The rows of a group lie close to one hidden flat surface of 8 dimensions, which passes through zero. Surfaces can cross.
Some rows, each with its group after it:
-3	-9	-74	-12	-5	-9	2	-33	0	-3	15	3	1 | rin
-11	9	9	27	4	1	-13	-33	-6	-20	-9	-36	-5 | rin
6	19	5	15	7	1	35	-5	5	-39	-9	-5	0 | buze
0	5	-25	-13	-19	2	0	30	17	0	-20	47	-15 | rin
-22	34	12	28	-3	26	26	15	10	-17	-17	51	4 | rin
12	-3	-9	-2	0	-16	5	-9	4	-2	12	-4	-6 | rin
8	-3	14	34	-26	-17	-10	-45	-11	-52	-10	-31	4 | rin
4	35	-31	0	-12	-6	-24	37	30	6	-24	-42	-14 | mogu
-11	0	16	-24	-23	-22	-11	40	-1	12	0	-30	28 | mogu
-13	-25	-44	-37	24	10	-21	-30	-27	8	40	-35	-8 | sopap
-7	5	-24	-1	30	19	-19	-15	3	16	6	13	-44 | mogu
-7	8	-4	16	-7	-15	27	-11	8	7	3	24	22 | mogu
17	-14	-6	-3	-25	26	-25	23	-3	3	-18	-11	13 | buze
21	30	-47	10	-25	-29	25	12	35	-12	-2	17	0 | mogu
-30	-7	19	-34	22	-6	-1	14	-13	2	-13	16	-27 | buze
-2	-11	19	-39	16	-25	22	19	-4	3	7	-4	-2 | sopap
-31	5	-33	2	14	24	9	-26	-8	5	27	39	3 | buze
-11	25	15	2	22	-4	-1	17	18	29	4	-4	-14 | sopap
-18	31	0	19	5	-10	-20	-8	13	9	8	0	-23 | rin
7	22	9	59	23	36	16	-30	5	-18	-16	-31	14 | mogu
-24	43	-51	-15	-8	-27	-30	0	16	-24	14	-24	-44 | buze
6	3	17	1	-15	-44	21	-12	-2	-48	-5	3	-13 | buze
7	24	-21	37	-53	-19	-19	-16	13	-47	-15	-28	10 | sopap
-6	2	7	7	-13	-19	-25	5	10	14	-22	-1	-13 | mogu
5	1	6	-5	-14	-11	-18	14	2	8	16	-21	9 | mogu
-1	-15	-14	-4	-9	-3	31	-8	-2	-30	-29	54	-6 | mogu
23	-23	-3	9	-9	-5	-10	0	14	48	-14	2	13 | buze
19	25	10	33	25	1	54	-11	17	-19	3	0	9 | buze
-29	6	-10	-2	16	9	-13	-4	3	21	-18	-2	-11 | mogu
0	-31	2	5	-19	-38	32	-30	-7	-39	-43	34	-3 | buze
23	5	-54	-23	5	-6	12	1	13	-24	1	-6	-32 | sopap
7	-28	14	-5	5	4	12	8	-4	21	-15	32	8 | buze
49	17	-8	-5	-9	16	11	60	28	-2	-29	-15	0 | rin
-13	34	-2	-8	23	18	-19	38	19	58	23	-3	-8 | rin
12	-15	-22	7	-6	20	-32	-29	-8	-8	4	15	-29 | sopap
0	16	5	0	49	39	46	20	4	8	-15	-24	21 | sopap
1	-20	-8	-7	2	8	-37	-18	-8	14	4	49	-53 | sopap
15	20	-5	2	21	4	-8	-2	7	-25	-3	-34	-38 | sopap
21	29	5	-2	12	-17	29	27	21	0	22	-67	26 | sopap
-14	14	-14	-4	16	5	8	0	5	37	46	18	16 | rin

New rows, each followed by its group:
-23	-9	-18	-2	23	41	9	-24	-24	-16	-6	3	0 | mogu
-9	-8	56	10	-5	-30	16	-28	-23	6	66	28	26 | rin
-38	11	13	-4	11	-21	-14	-31	-12	-2	34	-16	-7 | buze
-19	-6	-12	-3	-16	-6	15	-11	-12	-21	-4	-24	39 | sopap
15	2	-67	-21	13	-20	1	-12	18	19	21	-15	-24 | rin
31	32	14	-5	-8	-8	2	38	14	-33	16	-22	-17 | buze
43	-35	5	-7	-38	-37	3	-15	-10	-30	10	-12	15 | rin
-61	-10	-28	-24	-20	-23	8	-19	-20	-20	-18	8	21 | sopap
-6	-32	16	-1	29	52	6	-27	-40	-26	-14	-17	6 | sopap
4	-13	28	-11	-16	9	-25	13	-21	0	23	-10	17 | buze
-1	-41	-18	-21	-22	-2	-23	-30	-30	-19	5	22	-11 | sopap
44	7	40	-30	-6	-64	-35	30	17	16	44	-8	-52 | sopap
-11	-1	-24	-16	-29	-40	-27	-16	1	-5	24	7	-17 | buze
6	1	15	18	-28	-16	-39	-19	-2	-51	-25	11	-52 | sopap
21	3	-26	1	3	8	-2	-20	-2	-4	55	-5	-3 | mogu
13	-4	9	-1	-14	-28	11	-2	4	7	26	20	13 | mogu
2	-14	-2	-4	6	18	38	6	-8	-7	-17	7	31 | sopap
20	28	21	21	17	2	-26	11	23	20	8	-5	-34 | sopap
0	3	10	-16	31	-19	-1	3	6	39	29	-10	-14 | rin
33	30	30	31	27	-21	35	-16	16	-33	5	-46	-11 | rin
4	9	37	17	14	17	-2	9	-1	-16	-33	-34	-1 | rin
4	-18	-14	-11	-42	8	-3	22	-4	-17	-31	47	3 | rin
-36	20	-29	-28	11	5	-28	13	2	5	2	-11	-31 | buze
-24	-49	44	-34	43	-1	12	-17	-42	21	2	-4	6 | rin
40	-21	-3	-10	7	3	-26	-2	-5	45	53	-2	-3 | sopap
16	-12	-32	2	-50	-13	12	-8	2	-32	2	42	12 | rin
13	8	13	33	30	30	24	-28	0	-9	7	-3	-2 | mogu
22	-18	-2	-6	-31	-37	13	-21	-9	-9	44	27	22 | rin
-27	20	19	1	0	-25	3	30	24	66	14	36	16 | sopap
2	29	-29	15	-17	-19	3	10	32	4	-18	-2	-1 | mogu
-26	22	-27	7	36	-11	14	-27	15	38	34	18	-14 | buze
31	18	-46	42	-1	16	-13	-47	15	-16	34	-14	-15 | mogu
-12	-32	-19	9	-6	-31	-7	-44	0	29	-32	8	4 | buze
-14	18	-8	36	12	74	-9	-18	-15	-2	23	-39	43 | buze
-11	29	15	31	-23	-31	-37	-29	4	27	80	-3	14 | rin
64	13	-11	2	10	-26	50	8	24	-22	13	-22	-5 | rin
-17	-14	-8	-19	-24	-32	-26	1	-3	21	6	21	-3 | mogu
-25	13	1	-12	-5	0	-15	-4	-18	-33	19	-10	-8 | buze
-11	-9	-26	10	-19	28	-25	-11	-15	-1	0	-29	30 | rin
4	-3	-18	5	-2	18	21	4	3	-29	-52	7	-3 | buze
2	-2	10	25	35	-1	24	-15	14	29	-31	-22	12 | buze
-5	16	-11	11	15	-7	21	-9	11	-11	-23	-11	-12 | buze
11	2	-37	-20	-27	-18	-47	14	15	29	21	0	-19 | buze
-12	58	-53	22	6	-3	14	-1	41	-5	2	27	-31 | rin
13	10	21	15	-15	-16	-8	-2	5	-3	18	-8	4 | rin
-4	-6	8	8	3	-9	-10	-24	-13	7	27	-21	13 | rin
-9	26	-60	-8	-21	-33	-8	-3	23	-2	14	-14	-7 | sopap
27	-25	7	-14	26	24	62	9	-13	-19	-15	-12	30 | rin
-18	14	-6	-17	0	-3	-17	6	-2	-8	28	0	-19 | buze
-24	-4	-56	-10	8	41	-13	0	0	42	7	40	1 | buze
26	7	-7	25	-3	-11	15	-13	19	-13	-14	18	-14 | mogu
-18	-15	0	12	10	25	25	-34	-21	3	24	44	24 | buze
43	38	-20	71	-9	11	18	-28	33	-34	-14	-28	7 | mogu
-10	-24	-10	-31	-24	-33	-8	-6	-17	-20	0	13	-6 | sopap
30	-34	52	3	3	-43	2	-3	4	58	16	9	14 | buze
6	0	11	28	-27	3	-11	-10	0	-36	-30	17	-8 | sopap
-16	20	20	34	-9	-17	12	-31	0	-30	11	24	-1 | rin
9	45	-20	-1	-3	-31	-31	22	36	-3	1	-65	-35 | buze
-71	17	12	-17	49	28	-24	-5	-22	13	1	-50	-14 | buze
14	36	-45	16	7	6	12	9	32	15	12	-28	8 | sopap
10	-26	19	-20	-19	26	-14	27	-21	0	5	23	16 | buze
-24	-12	-22	-28	-5	-22	15	0	-8	1	3	5	12 | sopap
42	-7	15	45	-31	29	-22	-14	3	-9	-2	4	8 | sopap
